There are 5 ways to turn a row about zero (a turn may also mirror it). The second row of each pair is the first, turned, with some noise. The first 50 pairs use one turn. New pairs use 3 turns, one after the other, and a turn may come again.
Known pairs, each followed by its turns in order:
-.37,-.10,.04,-.07,.37,-.07,-.08,.12,.06
-.10,-.08,.04,.28,.22,-.23,-.32,.09,-.14 => K_467

-.05,.05,.12,.07,.06,.01,.00,.02,.30
.02,.08,-.10,.05,-.12,.10,.24,.02,.11 => K_843

.02,-.12,.37,-.37,-.04,-.02,-.04,.00,-.16
.08,-.16,-.01,-.13,.19,-.44,-.08,.11,-.14 => K_29

.07,-.14,-.11,-.19,.00,.03,-.13,-.21,.23
-.16,-.12,-.13,-.06,.24,.01,-.21,.13,.03 => K_484

.25,-.07,-.13,.07,-.36,-.01,.00,.00,.00
.25,.16,.07,-.05,-.10,.00,.15,.18,.22 => K_29

.00,.08,.04,-.06,.00,-.27,-.05,-.06,.02
.07,-.01,-.10,.07,-.03,.09,-.06,.22,.05 => K_467

.03,.19,-.08,.03,-.06,-.05,.26,.08,.26
.08,.07,-.36,-.01,-.01,-.13,.20,-.04,-.03 => K_843

.09,-.04,-.07,.07,-.12,.13,.24,.02,-.20
.02,.28,.07,.10,-.03,-.13,-.04,-.12,-.14 => K_484

-.09,-.19,.03,-.05,-.12,.02,-.01,.14,.01
-.06,.12,-.23,-.07,-.02,-.02,.10,-.02,.01 => K_484

-.10,-.06,.02,-.02,.05,.05,.27,-.12,-.13
.13,.01,.09,.14,.05,-.25,.00,.13,-.07 => K_843

-.04,-.11,-.12,-.01,.04,.06,-.06,.00,-.02
.00,-.08,-.02,-.01,-.05,-.07,-.06,-.08,-.11 => K_467

-.04,.29,-.37,-.12,-.03,.03,-.07,-.24,-.37
.42,.06,.21,-.11,-.35,-.02,-.25,-.08,.12 => K_467

-.08,-.18,.13,-.06,.06,.06,.08,.31,.09
.17,-.12,-.09,.13,.00,-.01,-.29,.08,-.13 => K_29

.04,.10,-.07,-.07,-.04,-.03,.00,.02,-.12
-.01,.03,.01,.05,-.09,-.11,.12,-.01,.00 => K_29

-.09,-.16,.30,.18,-.09,-.01,-.11,.02,.01
-.01,-.05,-.05,-.09,.23,-.12,.20,.18,-.13 => K_467

-.23,.01,-.15,.03,-.25,.02,.00,-.16,.02
.14,-.03,-.09,.07,.15,.11,.26,-.13,.14 => K_29

-.02,-.05,-.23,-.13,.12,.05,.08,-.01,.08
-.11,.12,.10,-.23,.01,.00,-.09,.04,-.05 => K_391

.14,.10,.01,-.05,-.05,.12,.37,-.08,-.07
.11,-.20,.10,-.19,-.26,-.07,.02,-.14,.09 => K_29

.08,-.29,.04,-.37,.07,-.04,-.10,-.03,-.01
-.03,-.39,.08,.11,-.01,.21,-.08,.04,-.16 => K_467

.08,-.06,.02,.21,-.37,-.23,.01,-.12,.14
.11,.08,-.34,-.03,-.12,.04,.33,.14,-.03 => K_467

.05,.37,-.01,-.16,-.04,.09,-.26,-.20,-.09
.18,.31,-.10,.13,.25,.06,-.06,-.25,-.04 => K_391

.05,-.24,-.21,-.12,-.17,.16,-.06,.07,.01
.02,-.27,-.05,-.05,-.14,-.02,.08,-.26,-.08 => K_467

-.16,-.12,.08,.00,.24,-.05,-.21,.11,-.06
-.18,.07,-.07,.18,.20,-.05,-.20,-.01,-.12 => K_29

.10,-.37,.00,.01,-.13,-.08,-.04,.02,-.27
-.04,-.27,.09,-.11,-.22,-.07,.17,.14,-.22 => K_467

-.09,.30,-.37,.17,.00,-.06,.22,.00,.11
-.01,-.09,.16,.25,.04,.30,-.09,-.28,-.23 => K_484

.04,-.14,.32,.07,.01,-.07,-.22,-.25,-.01
-.03,-.01,.33,.17,-.01,.25,.14,-.08,-.07 => K_843

.01,-.08,-.11,-.14,-.03,.05,.02,.06,.34
-.07,-.09,-.21,.16,.05,.11,-.01,-.24,.00 => K_467

.05,-.01,-.19,-.03,-.04,-.10,.06,.04,-.25
-.19,.18,.13,.14,-.06,.01,.06,.03,-.10 => K_484

.03,.05,.05,-.11,-.02,-.13,-.08,-.01,.04
-.08,.05,-.04,.13,.03,.04,-.09,-.03,-.07 => K_391

-.09,.01,.22,.13,-.10,.18,.17,.04,-.02
.14,-.11,-.23,-.16,-.03,.01,-.14,-.11,.07 => K_29

.00,-.12,-.07,-.03,-.07,-.14,-.02,.06,-.03
-.10,-.07,-.11,-.02,-.08,.01,-.03,.01,-.11 => K_391

.09,-.03,.06,-.11,.12,-.15,-.01,-.01,-.05
-.13,-.07,.12,.01,.01,-.12,-.03,.11,-.04 => K_29

.02,.02,-.15,.09,.06,-.28,.03,.21,-.07
.02,-.14,-.10,-.26,.23,-.03,.05,.00,.07 => K_843

.10,.02,.02,-.04,-.14,.08,-.10,-.11,-.17
.20,-.02,-.09,.01,.05,.03,.02,-.15,-.12 => K_391

.15,.04,.04,.11,.01,.12,.03,-.01,.05
-.10,.18,.01,.04,.00,-.06,.04,-.10,.02 => K_843

-.01,-.07,-.11,-.10,.19,-.07,.05,-.08,-.17
-.05,-.05,.09,-.04,.13,-.08,-.07,.23,-.08 => K_843

.08,-.04,-.15,-.10,-.01,.07,-.14,.01,-.08
-.10,.05,.00,-.02,.08,-.01,.01,.18,-.14 => K_484

-.05,.09,.03,-.06,.00,.05,.06,-.05,-.15
.01,-.04,.08,-.01,-.08,-.15,-.03,.01,-.11 => K_843

-.09,-.02,.04,-.37,-.33,.08,-.24,.09,.04
.15,-.06,-.08,-.04,-.29,.29,-.31,-.08,-.12 => K_843

-.12,-.04,.16,.07,-.34,-.32,-.07,.10,.11
.28,-.24,-.09,-.03,.05,.26,.13,-.27,-.01 => K_843

.04,.04,.11,.15,.03,.17,.24,-.13,-.11
.18,.07,.11,.06,-.09,-.21,-.17,-.15,-.05 => K_484

-.13,-.02,.00,.07,-.20,-.04,-.03,-.05,-.03
-.03,-.05,-.13,.17,.00,-.09,.11,-.06,-.01 => K_484

-.05,-.06,-.03,.01,.20,.12,-.37,.07,.22
.01,.07,-.09,-.01,.26,-.22,-.26,.21,.09 => K_391

.01,.00,.18,-.13,.24,.08,-.14,.05,-.01
.00,-.06,.14,.10,.19,-.16,-.18,-.07,.06 => K_391

-.07,.04,.07,-.05,.01,-.23,.27,.37,.00
.00,-.31,-.15,.21,-.24,-.05,-.10,.21,-.03 => K_29

-.03,.01,-.09,.24,.04,-.27,.09,.03,.11
-.14,.08,-.09,.05,-.30,.01,.02,.13,.14 => K_391

.16,-.02,-.16,.04,.02,-.02,-.06,-.18,.12
-.12,-.11,.10,-.02,.23,-.02,-.11,-.01,-.05 => K_484

.09,-.07,.03,-.03,-.18,-.08,-.26,.00,.00
.08,-.07,-.22,.11,.06,.01,-.11,.03,-.17 => K_391

-.06,.00,.32,.30,.05,.12,.17,.04,-.01
.14,-.19,.15,.15,-.08,-.09,.21,.08,.28 => K_391

-.01,.37,.17,.16,.02,.08,.00,.10,-.01
.37,-.10,.16,.07,-.07,.06,.14,-.02,-.03 => K_484

New pairs, each followed by its turns in order:
.01,-.08,.21,.00,.03,-.08,.00,.03,-.02
-.03,-.03,.08,.10,-.13,-.11,.01,.07,.09 => K_391 K_467 K_467

-.04,-.03,.01,.18,-.21,.00,-.05,.00,.06
.04,.08,-.13,-.01,.04,-.14,.05,-.14,.12 => K_467 K_29 K_484

.31,-.08,.02,.00,-.02,-.06,-.05,-.24,-.06
-.09,.04,.00,-.03,.24,.05,.04,-.12,-.28 => K_467 K_29 K_843

.11,.04,-.06,.06,-.03,.22,.04,-.33,-.03
-.13,-.05,-.03,.10,-.24,-.09,.11,.25,-.09 => K_843 K_467 K_29

.02,-.11,.04,-.21,.00,.16,.09,.09,.07
-.01,.17,.09,.01,-.01,.03,.11,-.08,.23 => K_467 K_391 K_484

-.06,-.10,.24,-.12,.01,-.04,-.07,-.08,.04
-.06,.00,-.09,.10,.17,.12,-.07,.11,.15 => K_467 K_843 K_467

.05,.15,.04,.19,-.04,-.05,-.02,-.07,.10
.00,-.10,.09,.00,-.01,.13,.19,-.09,-.08 => K_391 K_467 K_29

-.05,.01,-.01,-.24,-.03,.05,.08,-.30,.34
.01,-.17,-.08,.26,-.13,-.21,-.11,-.29,-.14 => K_467 K_484 K_391

-.04,.10,.21,-.32,.00,.03,-.14,-.07,-.07
-.13,-.02,.22,.05,-.17,.02,.16,.25,.01 => K_843 K_29 K_29

.03,.23,-.30,-.08,-.21,.02,.09,.01,.07
.22,-.12,-.20,-.01,-.12,-.18,.07,.14,.18 => K_391 K_843 K_467

-.04,.01,-.02,.03,.11,.13,-.01,.10,.37
-.14,.02,.18,-.12,.12,-.06,-.25,.12,.13 => K_29 K_391 K_484

-.04,.03,-.37,-.04,-.08,.07,.00,.22,.03
-.03,-.12,.21,.10,.05,-.29,-.09,-.17,-.11 => K_843 K_484 K_467

.03,-.25,.06,-.10,.23,.25,.03,.37,.37
.13,.11,.17,-.17,.44,-.04,-.14,.12,.36 => K_843 K_391 K_391

.08,-.15,.16,.33,-.20,.22,-.01,.10,.09
.44,-.02,.12,.09,-.09,.13,.18,.04,.05 => K_484 K_29 K_843

-.16,-.16,.24,-.04,.05,.09,-.05,-.17,.01
-.09,-.07,-.21,.09,.11,-.15,.10,-.17,.07 => K_391 K_391 K_484

-.04,.23,-.19,.18,-.02,.14,.07,-.09,-.15
.19,.05,.00,-.16,.23,.10,-.09,.01,-.20 => K_467 K_467 K_484

.06,.10,-.04,.22,.06,-.31,-.01,.20,.02
.02,-.08,-.17,.03,-.11,.26,-.07,-.02,-.27 => K_467 K_391 K_484

.23,.14,-.10,.15,.07,.31,.02,-.02,-.03
.16,.09,.10,-.05,.12,.07,-.07,-.31,-.16 => K_391 K_467 K_29

.02,.09,-.05,-.14,.07,-.08,.06,.04,-.08
-.11,.09,.07,-.06,.01,.05,-.14,-.02,.01 => K_467 K_484 K_484

.12,.04,-.08,-.07,-.09,.00,-.06,.27,.01
-.18,-.16,-.05,-.04,.08,.00,.04,-.16,.12 => K_467 K_391 K_391

.13,.14,.14,.03,-.03,-.02,.06,-.07,.09
-.12,.06,-.15,.01,-.02,.16,.06,.02,-.03 => K_467 K_843 K_391

-.28,.01,-.16,.18,.37,-.11,.22,-.08,.02
-.04,-.02,-.11,.28,-.08,.39,-.06,-.22,-.22 => K_467 K_29 K_484

-.12,-.04,-.05,-.09,.01,.20,.01,.10,.11
-.09,-.14,.01,.05,.03,.04,.04,-.03,.24 => K_391 K_843 K_467

-.07,-.19,-.22,-.11,-.02,-.02,.03,.12,.09
-.17,-.02,-.17,-.01,.04,.02,.24,-.04,.04 => K_484 K_843 K_484

.03,.13,.14,-.01,-.24,.24,.02,.02,-.12
.33,.11,.04,-.03,-.02,-.06,.14,-.12,-.04 => K_29 K_29 K_843

.07,.03,.10,-.20,-.14,.25,-.04,.02,.01
.02,.04,.15,-.02,.03,.28,.10,-.06,-.13 => K_391 K_391 K_843

-.01,.26,.28,.37,-.08,-.07,-.16,.05,.05
.05,-.09,.06,-.17,.08,.03,.48,-.13,.16 => K_484 K_467 K_391

.25,-.07,.04,.09,.13,-.01,-.14,-.24,.00
-.27,.13,.10,.22,.11,.00,.02,.13,.00 => K_391 K_484 K_467

.00,-.37,-.23,.07,-.02,.00,.18,.07,.03
-.08,.32,.10,.10,-.13,.05,.14,-.25,.10 => K_484 K_391 K_391

-.30,.03,-.01,.02,-.37,.07,.03,.14,-.04
.30,.11,-.35,-.06,.04,-.09,.08,.08,.05 => K_467 K_391 K_29

.07,.05,-.01,-.03,.13,.26,.27,-.01,-.24
.02,.09,.17,-.11,-.08,.09,.38,.10,.01 => K_467 K_843 K_467

-.02,.07,-.26,.02,.14,-.12,.07,-.05,.05
-.09,.21,.17,.10,-.07,.07,-.04,.14,.04 => K_29 K_467 K_467

-.01,-.02,-.21,-.12,.04,-.08,.10,.04,.03
.13,.14,-.05,.02,.15,.01,.00,-.08,.04 => K_29 K_391 K_843

-.13,-.12,-.04,.04,.01,.02,.04,.02,.03
.08,.01,-.06,-.04,-.05,.09,.10,-.09,-.04 => K_391 K_484 K_29

.10,-.04,-.04,-.04,.25,.13,-.13,.09,.01
-.05,.00,.00,-.01,-.07,-.12,.16,.20,.20 => K_843 K_391 K_843

-.01,-.03,-.02,-.03,.12,.08,-.13,-.08,.01
-.16,-.01,-.05,-.01,.08,-.04,-.10,.01,.03 => K_843 K_29 K_843

-.23,-.12,-.31,-.01,-.02,.01,-.10,-.12,-.07
.05,-.10,-.02,-.02,-.29,.13,.01,-.20,.23 => K_467 K_484 K_484

.00,.20,-.07,.06,.36,.01,.05,-.02,-.09
.17,.06,.05,-.27,.18,.19,.14,.04,-.03 => K_484 K_843 K_467

-.11,-.15,-.02,.00,-.02,-.01,.01,.02,-.05
-.01,.07,-.02,-.04,-.02,.07,-.10,.09,.09 => K_843 K_484 K_484

.09,.13,-.02,-.02,.00,.01,.14,.16,-.03
.08,.10,.15,-.13,-.09,.06,.03,.03,.07 => K_391 K_391 K_484

.07,.01,.18,.09,-.12,-.25,.06,.09,.04
.17,.18,.02,-.09,.07,.12,-.16,.14,.09 => K_391 K_29 K_391

.10,-.13,.00,-.01,-.13,-.07,.02,.05,.12
-.09,.03,-.18,-.08,-.07,-.05,-.11,.07,-.01 => K_467 K_843 K_467

.03,-.19,.04,.27,-.01,-.21,.00,-.04,-.06
.08,-.04,.15,-.30,.07,-.02,-.09,-.03,-.15 => K_29 K_484 K_391

-.10,.07,.02,-.09,-.17,.15,-.04,.18,.13
-.17,.10,-.02,-.11,-.05,-.15,-.21,-.01,-.01 => K_843 K_391 K_843

-.10,.05,.29,.01,.00,.06,-.27,-.12,-.01
.00,-.08,-.25,.25,.04,-.14,.10,-.12,-.02 => K_467 K_29 K_391

.07,.09,.03,-.04,.05,-.02,.02,.02,.15
.10,.06,.03,.10,-.04,.07,.04,.08,-.02 => K_843 K_467 K_391

.16,-.07,-.14,-.11,.37,.11,-.02,.04,.04
-.31,.23,-.06,-.03,-.03,.09,.16,-.16,-.05 => K_467 K_484 K_484

-.04,-.08,-.08,-.04,-.25,.23,-.04,-.02,-.01
.01,.07,-.10,.11,-.03,.02,.26,.16,.08 => K_484 K_29 K_391

.07,-.12,.08,-.02,-.05,.01,-.09,.03,-.07
.00,.03,.09,.05,-.05,-.04,-.07,.16,-.02 => K_843 K_484 K_29

-.05,.17,.14,-.13,-.01,.15,.01,.07,.00
-.14,-.13,-.05,.02,-.13,-.02,.02,.12,-.15 => K_484 K_843 K_843

-.14,.22,-.08,-.01,-.10,-.13,-.17,.20,-.34
.29,.11,.10,.03,-.12,-.23,.34,.09,-.01 => K_29 K_484 K_391

